The same things were measured in two ways. Each way mixes the same 10 hidden numbers, adds some noise and spreads widely along 7 directions of its own, which tell nothing about the thing.
(in the rows, 128 means zero)
Some things both ways: the first way, then the second way.
[162 113 135  81 130 122 139  87 169 157 151 142  93 110 126  70 121  97
 141 104 128 161 133 112 146 152 172 101 102]
[159 117 122  96 138  94 149 117  81 175 139  83 116 104 158 108 122 117
 102 157  98 169  98]

[116 124 171 141 188 122 113 108 166 168 113 208  45 120 133  80 177  73
 121 151 184 171 127  94 105 164 195 112 145]
[131 102 120 109 121 167 142 184 143  67 121 143 178 133 125 174 156 181
 154  79 164 149  97]

[133 118 111  92 128 155 152  89 144 130 181 120 131 134 113  59 101 153
 128 112 105 141 129 127 155 122 155 107  67]
[102 113 129 129 115 161 127 144 125 137 153  85 120 176 167  94 173 128
 146 110 110 160 145]

[109 133 148 129 117 153 140 133 133  93 127 136 154 126  84 110 147 154
 130 124 149 136 128 151 145 118 130 136 115]
[130 120 150  66 114 183 203 145  62 121 193  98 154  81 130 111 195 173
 119 120 120 133  91]

[ 99 128 139 161 119 160 120 139 117 128 172 141 148 125 103  93 103 137
 122 175 204 142  59 102 138 144 109 129 119]
[105 103 119 152 131  77  69 115 164 172  79 158 134 129 119 170 105 100
 117 140 164 144 123]

[183 109 129 127 176 144 130 112 166 148  97 119  98 111 168 175 175 100
 139 110 125 143 175 167 135 144 140 112  99]
[ 99 134 140 148  99 138 120 109 157 118 152 141 159 140 124 116 175  76
 176 143 143 128 105]

[145 120 156 119 151 124 156 100 139 142 123 171  69 117  82  77 158  96
 151 106 193 214 152 140 178 164 128  97 119]
[ 95 114  90 114  88 111 127 167 162  25 161 105 144 190 158  91 186 128
 144  84 158 112  74]

[ 97 140 111  89 153 154 159 120 104  99 160 143 179 179 100 116 151 174
 121 146 144 134 127  59  75  83 111  76  93]
[ 98  57 116  75 102  85  95  96 139 138 116 132 140 145 154 124 123  98
  74 161 205 112  73]

[ 96 134  91 127 145 122 114 153 108 116 119 138 208 169 165 172 148 164
 125 135 154 129  90  95 120  70 111  93 108]
[ 85  98 148  78  77 168 123 131 109 156 141  93 132 120 130 118 126 129
 129 134 169 152  82]

[166  91 117 158 135 168 122 110 141 144 190  72 109 103 166 114  66 107
 126 157 130 102  99 132 145 145 153 154  91]
[110 118 116 116 166 140 117 108 113 181 111 123  90 117 153 124 105 123
 104 148 107 143 151]

[ 73 102 163  78 142 131 160  94 157 132 106 174 120 175  94  78 182 168
 121 111 168 166 153 107 135 106 164  73 103]
[102 140 107 107 150  61 133 107 133 134 133 130 115 100 131 117 101 116
 142 146 138 106  78]

[152 135 139 138 125 169 160 131 101 122 178 130 135 133  93  84 131 101
 123 153 174 137 110  85 121 133 149 142 131]
[125 201 129 165 155 169 171 150 178  87 157 138 130 127 113 133 161 132
 197 117  69 123 166]

[143 126 143 181 148 222 145 124 111 135 183 118 128 142 111 135 166  99
 110 205 211 134  77  95 136 126 132 152 122]
[123 157 156 103 124 146 145 110 102 164 127 155 145  88 106 171 112 113
 116 151 158 138  83]

[136 119 115 135 168 181 138 123  99 109 169 114 172 155 143 146 122 162
 123 172 127  81 133  92  91 116 115 120  88]
[131 221 148 165 127 200 198 108 191  92 187 153 180 108  98 131 170  88
 214 175  80  67 170]

[ 59  88 149 111 141 156 132 129 134 110  94 158 113 159  81 112 188 207
 138 111 189 180 179 144 150 103 117  90 117]
[105 130  97 122 137 155 180 149 125  93 132 121 107 125 151 110 152 181
 124  93 126  99  96]

[ 98 114 156 121  94  79 136 165 143 114 109 148 118  83  79  75 137 144
 124 116 170 168  84 159 166 175  85 130 117]
[117 127 127 132 117  77 127 124 136 158 145 140 144 124 128 164 157  81
 142 151 146 127 101]

[ 86 129  87 107 138 135 114 171  95  89 136 126 194 158 137 158 146 191
 124 133 121 110 111  87  88  63 100 105 112]
[144 168 138  97 128 131 183  75  95 200 178 106 126  67 145 104 118  99
 108 200 132 105  95]

[190 106 112  88 179 136  98 110 138 150 130 145 104 133 185 191 169  95
 151 123 104 118 151  93 127 101 159 109 131]
[118 128 142 153 114 164 129 111 143 172  89 155 142 104 111 170 117 117
 135 141 154 140 115]

[136 131 119 111 133 123 122 103 122 125 195 143 150 133 139  91  84 114
 124 157 119 103  58  70 135 119 148 127 107]
[ 94 118 116  72 112 217 181 140 106 145 171 109 104 106 161 132 146 116
 113 155 124  77 124]

[126  67  96 137 146  88 102 114 140  85 109 104 157 112 143 143 122 182
 170 117 119 152 127 166 172 116  77 122  91]
[117 155 129 124 110 123 165 146 170 110 118 137 119 104  76 179 139 132
 127 140 131 121 117]

[110 130 138 134 119 129 167 137 118 118 159 129 130 122  92  68 132 119
 111 153 180 143  80  96 121 149 116 127 102]
[ 92 131 177  61 105 162 126 118 127 135 171 129 145 142 112 136 144  94
 140 165 168 153 103]

[126 111 143  91 119 119 155 175 125 126  95 129 105 109 104 124 182 144
 122  98 153 142 162 136 127 146 104 111 119]
[118 108 119 164 131 125 101  78 130 197 135  96 101 184 182  90 144  64
 130 170 122 168 158]

[161 104 121 114 132  60 116 179  85 107 113 131 171 117 149 169 110 154
 137 103 111 111 123 149 160 130  54 119 130]
[147 122  93 144 105 151 157 135 108 130 159  81 147 137 156 134 167 102
 133 141 108 116 141]

[203 170 144 133 134 203 182 110 122  97 170  97 158 132 108 143 140  80
 115 134  97  87 148 142 118 112 166 159 108]
[ 69 115 161 102 129 200 116 105 153 155 155 166 133  95 100 139 163 103
 132 167 147  98 162]

[123 157 142 162 145 173 118  74 155 125 185 168 145 127 114  65 118  84
 130 189 173 135  48  75 130 134 201 152 121]
[125  90  95 100 120 108 134 128 111 165 148  82  91 109 154 124 136 111
  92 157 140 139 122]

[159 148 127 118 154 177 152 107 122 128 172 137 142 145 124 110 121 109
 127 140 131 119 140  90 103 119 165 118 109]
[130 129 141 111 135 121 122 121 151 124 130 141 174  94 111 133 126 141
 137 137 140 134 119]

[111 127 150 112  99 103 125 177 134 131 101 153 101  84  93  99 139 120
 139  99 191 170 124 124 138 162 116 120 149]
[121 177 122 156 148  99 146  86 159 167 155 132 122  99 144  87 131  89
 158 169 103 106 122]

[168  80 120 112 150 114 114 107 115 113 153 125 151 119 136 127 104 134
 165 149 135 122 125  78 117 141 109 118 128]
[144  53  70 140 121 136 152 157 143  98  71 123 112 150 148 174 149 146
  87 119 125 124 138]

Other things, the second way, with their names:
(196): [ 90  81 101  88 108  84 103 113 113 129 127 111 121 128 149 112 119 122
  92 132 197 121  60]
(532): [113 110 129 110 131 139 141 147 144 122 123 134 159  90 104 155 135 161
 146 123 122 113 132]
(191): [113  84 132 147 105 206 128 158 143 127 122  87 128 194 147 129 183 148
 136 105 107 173 191]
(120): [163 177 110 179 145  24 151 105 153 137 147 109 126 118 139  91 161  94
 165 143  81 159 103]
(382): [ 90 128 114  73 138 188 162 115 105 144 163 161 144  64 143 153 120 126
 119 156 173  35  95]
(87): [128  73  64 124 138  95 129 152 127 118 115 103 112 156 186 131 146 145
  96 104 140 119 111]
(110): [152 100 113  96 162 109 120 147 102 177  90  91  76 117 140 155  93 149
  80 134  96 200 155]
(523): [132 143 103 177 149 166 146 166 149 134 121 100 129 143 145 149 138 173
 173  85  93 153 181]
(411): [ 90 103 100  83 148 122 123 153 122  95 108 148 115 110 134 141 114 186
  92  86 183 119  74]
(398): [139 135 148  80 139 109 156 139  77 135 142 114 142 113 127 133 137 138
 140 125 113 179  74]
(38): [120 146 101 125 136 241 182  99 105 148 172  95  90 116 178  92 135 108
 119 166 114  93 153]
(3): [114  82  90 133 151 129 105 137 166 146  74 131  96 141 142 160 104 137
  94 137 115 117 183]
(253): [ 83 125 145 197 136 199 105 103 145 173 111 141  94 160 142 106 172 102
 166 122 104 173 180]
(5): [ 86  80 130 111  75 245 129 120 120 157 120 136 133 133 144 160 137 106
 115 140 197 116 102]
(30): [128 152 121 123 127 123 128 135 168 134 119 120 125 127 124 147 106 107
 138 151 109 131 140]
(417): [127 135 107 138 144 124 129 136 123 120 120  93 127 122 144  94 116 160
 158  99 108 162 108]
(135): [110 130 171 126 112 150 142 103 127 160 137 147 137 104 104 126 179 109
 140 151 138 155 108]
(544): [116 118 118 136 135 179 115 151 128 137 127  92  96 172 158 119 149 131
 124 112  94 173 178]
(84): [178 168 111 130 152  33 168  83  82 166 189  50 125 110 158  58 140 114
 124 165  94 171 101]
(423): [113  75 125  96 137 184 144 151 121 155  87 130  90 120 131 176 123 158
  90 128 122 153 150]
(274): [145 159 102 134 164 139 179 157 166 129 112 143 124  77 114 185  99 182
 149 119 117 117 141]
(58): [ 76  69 112 109  76 167 105 121 140 159 136 103 115 159 164 121 144  95
 110 145 194 115 106]
(455): [ 90  92 152 141  89 164  91 117 172 136 136 129 154 196 126 135 174  86
 172 140 183 177 145]
(493): [135 171  91 138 137 150 181 124 145 133 156 139 159  83 154 148 115 132
 141 142 143  47 108]
(367): [ 87  87 115 203 105 105  59 125 171 118 107 129 143 223 153 113 196 102
 154  84 168 177 138]
(443): [ 92 158 115 129 134 174 179 174 131 101 113 149 129  83 129 137 136 184
 177  73  91  82  83]
(295): [109 153 108 116 145  93 142 110 146 180 147 119  87  94 139 138 103  82
 145 176 119 109 119]
(495): [ 80  92 124 102 142 166 138 190 196  78  59 195 145 111  96 203 118 195
 143  84 125  83 135]
(225): [111  59 120 113 124 151 105 171 120 118  74 120 122 160 140 151 142 184
 106  72 150 193 119]
(415): [114  43  93  48 116 140 154 125  85 177 140  86  90  68 157 130 130 157
  41 158 176 107 103]
(36): [140 127 151 113 110 160 155 105  89 173 149  94 110 101 128 102 162 117
  98 157 117 178 113]
(130): [127 119 134  98 129 147 177 105  54 145 183 122 149 109 171  90 182 126
 124 129 150 131  53]
(60): [149 139 165 112  95 209 152 119  69 135 164  94 169 106 120 107 178 143
 101 126 123 174 117]
(487): [120 166 114 103 120 107 159 111 132 148 156 108 140  90 148 106 104 111
 130 161 116  69  90]
(121): [119 118 107 133 131 165 149 151 147 139 101 111 119 135 150 143 113 159
 127 117 113 114 141]
(184): [ 65  84 159  67  91 209 142 132  88 132 139 133 121 115 120 132 158 145
 127 113 193 150  62]
(362): [130 100 124  76 142  99 115 126 113 143 122 127 114 122 120 171 122  92
  85 169 125 148 133]
(494): [ 74 125  97 190 130 139  59  67 190 152 139  86  57 180 151  54 136  27
 160 183 112 148 202]
(95): [107 177 137 101 125 135 161  84 149 162 166 151 108  56 101 140 130  41
 130 222 105  63 122]
(243): [117 132  78 126 163  72 123  65 126 237 147  83  76  81 178  92  70  79
  94 208 112  82 156]
(215): [132 147 117 153 158 105 147 123 165 126 122 169 168  93 108 173 139 130
 162 139 120  90 140]
(414): [153 127 127  76 136 127 128 145 108 125 134  75 116 116 132 116 111 152
  84 135  94 179 137]
(536): [121  79 109 126 122 114 124 143 128 129  93 108 109 168 145 144 148 124
 110 122 118 161 129]
(469): [ 84 154 138 151 112 126  88 101 172 154 117 166 129 101 100 145 127  77
 146 149 153 120 116]
(35): [116 149 131 164 126 170 137 142 178 122 104 121 105 135  96 154 139 134
 161 124  94 158 173]

Some of these things the first way, each followed by its name:
[ 78 121 174 124 133 125 139 167 126 106  87 167 129 132  88 123 174 169
 113 124 176 130 147 143 121 142 105 118 130] | (215)
[109 107 136 179 108 122 127 149 153 138 125 115 135  88 129  82 128 115
 120 159 205 154  61 131 144 173 129 147 113] | (295)
[124 138 149 143 142 200 161 120 127 119 145 132 146 149  98 120 183 117
 116 173 188 132 114  86 100 119 154 131 120] | (423)
[ 96 116 108  78 134  87  80 115 150 121 137 170 126 114 138 102 112 139
 160 116 130 152  94  68 120 105 152  97 133] | (120)
[213 108  99 113 129 118 123 153  80 136 191 114 125  97 147 116  90  99
 139 126 105 113 114  94 152 140 119 150 130] | (493)
[151 101 146  92 114  97 132 180 127 122  98 129  90  96 118 149 169 115
 133  85 132 136 157 142 138 131 113 130 151] | (130)
[163 163 125 131 135 178 134 133  95 106 151 141 147 119 116 166 152  94
 138 151 157 102 107  97 146 120 132 150 128] | (191)
[157 161 139 146 151 177  98 127 148 115 117 143 116 101 145 208 189  57
 146 158 167 114  98 102 122 112 164 159 158] | (135)
[138 131 123 171 152 172 126 147 106 109 130 108 152 130 148 191 140 118
 127 164 171  97 109 123 125 120 109 144 121] | (3)
[208 137 138 114 141 156 204 116 105 102 159  91 157 145 109 147 164  83
 115 131 116 109 137 121 127 116 118 136 101] | (362)
[ 92 113 137  90 186 169  80  52 187 183 140 192  94 180 182 141 146 132
 134 135 149 148 115  93 152  80 213  67 104] | (443)
[103 113 176  91 122 110 145 118 157 152 114 177  76 129  95  85 171 105
 123 117 196 169 109 103 153 149 150 100 131] | (398)
[129 127 139 106 199 162 123  64 181 153 126 171  97 172 153 136 177 126
 128 114 112 167 166 144 129  92 182  75  93] | (469)
[189 135 120 119 141 187 177  98 125 109 152  95 188 153 131 138 136 134
 129 119  99 101 165 146 136 108 150 124  78] | (532)
[162 136 136 129 127 142 139  99 157  98 125 133 147 102 106  96 146 109
 150 114 118 142 140 150 151 138 171 151 117] | (415)
[111  88 164 131 118 114 128 122 132 140 181 141 108 120 111  45  64 149
 114 148 145 121  90 131 151 166 131 133 109] | (382)
[ 89 129 135 180 162 158 101 152 131 125 113 147 123 127 145 162 165 129
 120 172 198 132  93 124 117 123 121 135 127] | (87)
[130 107 110  95 157  66 121 156 129 113  94 140 128 115 162 141 157 137
 132 101  98 119 142 114 100 123 120 108 112] | (455)
[113 116 144  68 151  83 104 143 104 106 112 192 112 152 109 151 131 173
 151  73 113 153 172 137 155  92  91  78 148] | (60)
[180  95 108  90 152 145 131  66 140 126 174 105 134 133 159 135 112 118
 151 138  99 105 118  92 147 114 149 117  86] | (536)
[177  83 115 123 135 128 120 108 149 114 112  96  97  80 149 145 138 113
 164 100 113 123 158 170 191 143 145 158 103] | (84)
[192 110 129 128 108 127 137 117 105 122 170 124 146 103 108  88  97  89
 160 140 167 139 101  84 163 154 138 150 144] | (35)
